The rows of a group lie close to one hidden flat surface of 11 dimensions, which passes through zero. Surfaces can cross.
In the rows, 128 means zero.
Some rows, each with its group after it:
[ 77 119 128 178 137 143 146 138 117  63 125 119 104 137 158  96 136 151
  92] | (1)
[ 86 115 158 110 129 174 104 115  82 148 169 146 118  90 131 154  81 138
 162] | (2)
[ 83 105 177 143 139 161 124 107  96 132 138 130 119  95 111 123 119 109
 111] | (3)
[116 117 215 110 116 135 110  94 142 134 168 125 104 126 118 149  94  71
 151] | (0)
[ 53 139 108 109 129 146 112 194  72 172 150 121 139  75 129 100 140 194
 138] | (3)
[195 215 115 146 150  90 113 117 102 134 167 112 113  81  53 131 169  36
  62] | (0)
[229 125 180 133  66 140 135  99 191 152 143 154 157 194 121 155  97  97
 152] | (1)
[134 135 139 115 103 139  99 114  93 178  97 157 110 113 139 140 122 111
 126] | (0)
[148 130 111 137 107 140 196 152 128 124 127 141 136 164 130  87 153 136
  73] | (2)
[126 135 137 141 111 145 138 180 127 162 127  89 190 114 155 128 159 166
 173] | (2)
[105  72 131 118 109 139 181 121 163 127 109 165 128 163 191  94  81 177
 174] | (4)
[112  94 154 140  82 162 123 125  86 129 103 146 151 123  98 141 144 136
 121] | (2)
[ 67  80 174 122 140 147  93  94 140 116 119 150  81 122 165 141  57 140
 171] | (0)
[151 105 135  99 106 118 181 129 139  78 156 106 168 144  39 136 173 127
 108] | (1)
[165 157 102  82 108  75 127 122 105  91 132 134  92  99 102 137 149 140
 125] | (3)
[119 133 107 111 153 147 121 151 112 149 147 122 133 166 159 100 142 154
  96] | (4)
[ 80  75 122  81 129 164 132 129  92 154 133 125 168 179 101 175 133 135
 135] | (0)
[115 129 121  87 133 110 130 160  58 138 122  84 160 103 146  83 214 147
 149] | (3)
[122 142 116 116 117 136 140 133  68 149 156 132 151 152 124 109 151 105
 125] | (3)
[137  98 185 120 130 148 142 102 144 125  94 120 114 114 212 106 122 156
 165] | (2)
[162  98 188  90  76 183 155 115 104 134 110 136 119 115 118 153 150 144
  92] | (2)
[109 150  89  46 209 134 140 154 159 180 179 107 107 105 139 166  88 158
 121] | (0)
[118 133 162 212  83 140  94 145 112 104  86  98 159 137 170 127 170 121
 153] | (2)
[109  79 196  87  99 165 142  91 139 120 164 172  88 163 117 127  73 123
 114] | (2)
[136 101  86 120 148 144 132 138 130 152 137 136 199 206 111 109 151 151
 118] | (1)
[ 76 139 159 136 159 153  77 153 111 147 101  94  86  59 226 133 126 178
 158] | (3)
[161 131 143 113 141 122 118 115 144 103 136 114 113 127 163 130 131 144
 141] | (0)
[101 140 121 154 145 109 145 125 126  91 152 111 127  95 125 153 109 110
 165] | (4)
[208 139 117 179 150 170  78 114 153 145 164 139 179 190 109 136 116 117
 100] | (4)
[118 131 190 195  78 158 151 113  81  64 195 114 149 138 140 132 131  88
 151] | (2)
[ 83 128 118 118 152 104 140 121 112 181 132 150 142  84  92  90  98  94
 155] | (1)
[ 95 169 134 162  67 124 131 172  75 194 128 140 139  90 108 107 139  94
 135] | (0)
[159 118 124 141  95 112  42 102  92 134  62 171 116 134 164  98 137 139
 151] | (4)
[157 150 151  99 128 147 169 132 146 129 133 113  78 125 174 158 125 122
  90] | (0)
[147 119 118 159 162 141 126 104 159  99 157 129 141 169 121 132 114 120
  99] | (4)
[141 124  63  93 103  83 174 168 128 148  91 125 178 152 122  88 170 160
 153] | (1)
[107  98 101 107 166 115  81  89 140 142  48 184  61  67 163 121  53 173
 150] | (0)
[112 157 149 128  57 154 103 136  60 130 194 154 104 150 160 148  93 112
 147] | (3)
[ 70 139  73 119 155  74  72 115  77 138 138 149 139  86  24 135 119  79
 138] | (1)
[ 92 148 169 150  97 151 131 144  83 146 164 118 117 128 158 122 123  98
 131] | (0)
[109 161 133 152 134 154 183 130 127 160 196 139 125 119 122 164  69  79
 117] | (3)
[ 99  81 102 109 157  71 164 117 158 141  57 148 138 107 124  59 130 144
 156] | (2)
[146 134 104 135 119 155  89 147 105 148 104 125 145 115 108 181 153 145
 108] | (2)
[165 139 134  82 148 105 141 141 169  88 155  72 122 106 142 161 152 155
 148] | (0)
[183 125 126  84 150 135 186 106 151 171 117 158 124 112 146 115 104 129
 117] | (1)
[130 128 114 112 119 130 106 137 119 125 120 154 111  76  42 159 124 149
  78] | (3)
[148 132 137 113  91 132 122 102  91 108 162 157  98 200 210 123  91 121
 162] | (3)
[139 115 112  69 147 117 186  91 129 112 168 166 114 141 110 103  90 130
 125] | (3)
[173 153  98  70  97  98 157 146 102 161 140 133 144 130 113 137 153 132
 140] | (1)
[114 135 151  92 120 100  55  98  87 153 126 155  92  67  82 135 100 104
 168] | (4)
[107 157  95 135 187 134  83 164 148 180 150 115 128 128 102 115 125 140
  79] | (4)
[129 132 126 160 141 114 104 104 165 120 113 153 108 123 100 129  95 107
 121] | (1)
[140 151 145 136  51  94 103 142  37 102 119 108 142  57 114 126 187 129
 192] | (0)
[125  91 173 168 127 141 175  62  94  75  83 153  80 120 165  84 129  90
  90] | (1)
[117 106 181 158 103 143 126 111 152 112  92 134  97 142 174 118 112 128
 127] | (4)
[149 142 103 130 149 115  91  82 110  75 157 147 102 148  90 163 110  91
 103] | (2)
[152 170  97 146  59  91  39 131 184 102 144 204  65 148  70 191  32 142
 140] | (3)
[ 71 100 154 153 156 147 117 109 131 161 143 141 146 109  81 118  91  97
 129] | (3)
[102 142 118 138 115 111 127 126  85 106 153 125 137 106 127 130 119 114
 169] | (4)
[145 113 107  68 141 100 215 128 118 152  77 139 114 106 155  59 163 145
 103] | (2)
[130 115 129 110 169 156  97 103 107 162 141 130 158 149 108 141 129 103
 120] | (1)
[117 118 111 123 147 120 157 139 161 114 157 112 154 155 103 128 125 135
 136] | (4)
[128 134 103  74 117 105 153 120  69 118 117 134  97  91 138 132 146 127
 137] | (4)
[ 83 117 162 124 152 129 156 114 112 115 136 115  99  72 123 121 124 118
 128] | (1)
[139  75 222  67  81 152 101  91 134 130 114 140  99 152 133 132 131 118
 140] | (4)

New rows. What belongs after each?
[196 152 156 142 107 104 140 114 150 115 143 134 135 140 107  95 150  96
 120] | (0)
[ 84 124  93 100 135 128 197 155 124 154 114 147 106 119 149  79 116 165
  96] | (4)
[119 140 133 122 142 152 120 101  55  82 191 113 108 125 180 169 113 107
 144] | (4)
[114 114 159 160 112 176  93 112 145 115 148 151 123 121 102 173  80 139
 123] | (2)
[117 144  96  64  59  89 144 157  61 106 202 154 123 132  85  95 134 153
 157] | (3)
[107 154 133 142 173 149  88 114  95 138 145 118  93  77 112 164 118  94
  83] | (1)
[ 86 105 138 142 169 152 146 170 204 108 162  75 154 127  99 136 124 180
 117] | (1)
[ 89 137 131 189 131  97 122 127 117 108 107 119 135  94 117 108 133 100
 159] | (2)
[145 111 121  93 152 174 132 152 163 177 123 124 148 140 206 129 109 204
 151] | (2)
[ 71 118 142 111 154 127 100 112 110 107 147 121  96  77 107 171  96 120
 149] | (0)
[150  99 172 110 126 159 127  51 100 107 147 161  91 176 173 144  89  92
 127] | (3)
[144 176  70 142 134 167 115 178 103 139 175 115 145 161 133 148 145 153
  70] | (1)
[132 134  85 151 109 126 118 157  72 108 122 104 169 129 140 114 188 161
 132] | (0)
[ 64 156 113 120 158 105 103 165 188 195 108 157  61  84  92 121  60 133
  94] | (2)
[147  84 184  87 116 147 137  79 156 112 136 125 121 166 111 157 116  99
 126] | (0)
[121 133 120 166 129 104 110 106  96  56 120 126 101  76 114 131 146 121
 120] | (0)
[141 133 101  63 103  81 168 111  89  94 110 147  64  81 135 118 129 143
 134] | (1)
[159 125 146 151  91 160 117 131 131 151 141 123 174 156 185 159 114 139
 198] | (4)
[111 148  80  95 160 107  81 159 106 144 141  95 152 127 152 140 151 156
 173] | (4)
[128  99 101 115 213 134 115 125 141 113  88  85 144 113 100 149 187 151
  75] | (1)
[176 106 135  89 129 147 126  95 104 119 108 122 156  92  98 172 157 147
 135] | (2)
[147 103 152  99 144 143 107 107 164 156 133 118 150 182 117 153 129 107
 128] | (0)
[ 14 129  47 144 219 141 133 130 108 139 130 164  76  81 131 128  43 156
  93] | (0)
[141 134  86 103 149 121 132 143 146 154  54 129 103 102 200 144 129 179
 133] | (4)
[ 66 134 116 147 119 164 191 134  62 130 137 147  79 117 141 139 107 102
  59] | (0)
[ 84 115 158 133 137 117 125  77 108  99 138 181  42 107 143  95  58  89
 121] | (2)
[128 139 123 141 154 128 125 153 194 155 136 125 144 117  95 139  96 136
 126] | (1)
[109 113 121 135 104 106 140 139 135 147  86 159 124 112 113  81 117 147
 144] | (4)
[112 127 100 164 172 150 188 115 158 113 151 156 100 142 128  99  79 134
  59] | (4)
[155 182  70  82  94  85 137 184  98 132 167 119 134 141 144 130 150 157
 162] | (3)
[101 103 135 108 140 115 169 109  99 138  98 143 126  81 141  90 131 135
 153] | (2)
[136 152 174 152 109 154  90 141 123 156 121 110 112 119 154 151 146 111
 115] | (4)
[178 129 106  79 134 142 179 121 122 183 140 161 159 153 132 111 127 131
 126] | (1)
[140 119 183 179  91 116  87  76 113  94 102 161  97 107 106 123 118  82
 141] | (4)
[117 138 123 127 121 165 107 143 124 100 202 137 102 169 143 152  92 163
 110] | (1)
[198 105 136  80 162 167  88  94 137 122 105 109 130 214 199 174 160 137
  96] | (0)
[161 102 106  60 196 130 148 101 179 112 110 115 112 105  97 159 136 166
  91] | (1)
[ 87 115 144  94 114 114 108 118 114 146 112 147  98 116  99 120 112 108
 128] | (2)
[123 126 114 129 160 110 162 122 181 102 131 113 137 109 104 160 104 127
 143] | (4)
[107  76 213 135  69 169 152  99 126 105 145 152 117 132  85 127 107 114
 125] | (2)
[200 114 121  72 127  99  84  97 121 128 103 143 145 109 103 129 150 146
 173] | (0)
[134 145  86 126 124  66  83 162 154 137  78 103 154 107  77 149 166 127
 161] | (1)
[109 138 117 127 124 128 144 125  89 128 142 153 109 112 116  98 125 114
  96] | (4)
[133  80 166  79  78 120 193  93 106  78 138 137 127 143 103 124 139 115
 142] | (4)
[134 137 106 180 150 111 136 134 177 101 141 115 162 132 122 122 116 132
 153] | (2)
[ 91 155 115 180  97  83 137 173 140 154 126 119 168  81  64 122 120 114
 177] | (4)
[ 88 109  70 121 195 138  96 113 120  89 147 148 103 145  94 122 104 160
  81] | (1)
[149 144 135  91 124 120 138 128 150 122 161 121 107 162 115 135 125 113
 110] | (2)
[ 81 144 137 181  94 111 150 222 223 181 124  98 167 156  99  85 134 141
 135] | (2)
[167 140 105 135 126 124 128 139 128 139  79 121 128 122 159 142 151 143
 119] | (4)
[155 128 153 105 159 166 134 134 124 168 125  84 162 121 148 153 170 128
 112] | (1)
[105 125 136 181 131 157 131 116 117 108 117 136  99 158 174 120 114 117
  85] | (0)
[113 134  61  92 189 112  86 130 108 160 110 126 140 106  99 140 135 133
 119] | (1)
[164 122 126 126 138 141 165  95 131  97 153 154 114 147  82 133 125 113
  60] | (1)
[149 143 111 180  83 114 183 129 115 109 106 130 145  82 178 170 109 121
 192] | (4)
[105 139 102 112 130 132  79 138 113 141 171 152 112 150 140 140  82 146
 146] | (1)
[134 169 114 168  84 143 120 159  46 134 114 111 138 117 184 134 180 126
 127] | (4)
[115 129 197  72 104 153 133 141 136 179 145 126  93  73 110 149 105 128
 127] | (2)
[157 133  94  64 157 125 140 122 127 155  80 156  75 126 153 116 135 150
  70] | (2)
[159 140 168  96  96 117 117  91  75 115 154 143  87  91 137 119 122 105
 149] | (0)
[155 150 104 145 149 136 176 136 164 104 174 132 132 137 104 136 109 128
  85] | (2)
[141 104 134 126 136  87 112  87 121  93  66 115 129  94 104 128 164 102
 152] | (2)
[146 185  90  82 160  77 116 163 138 155 158  83 135 126 135 138 155 114
 144] | (2)
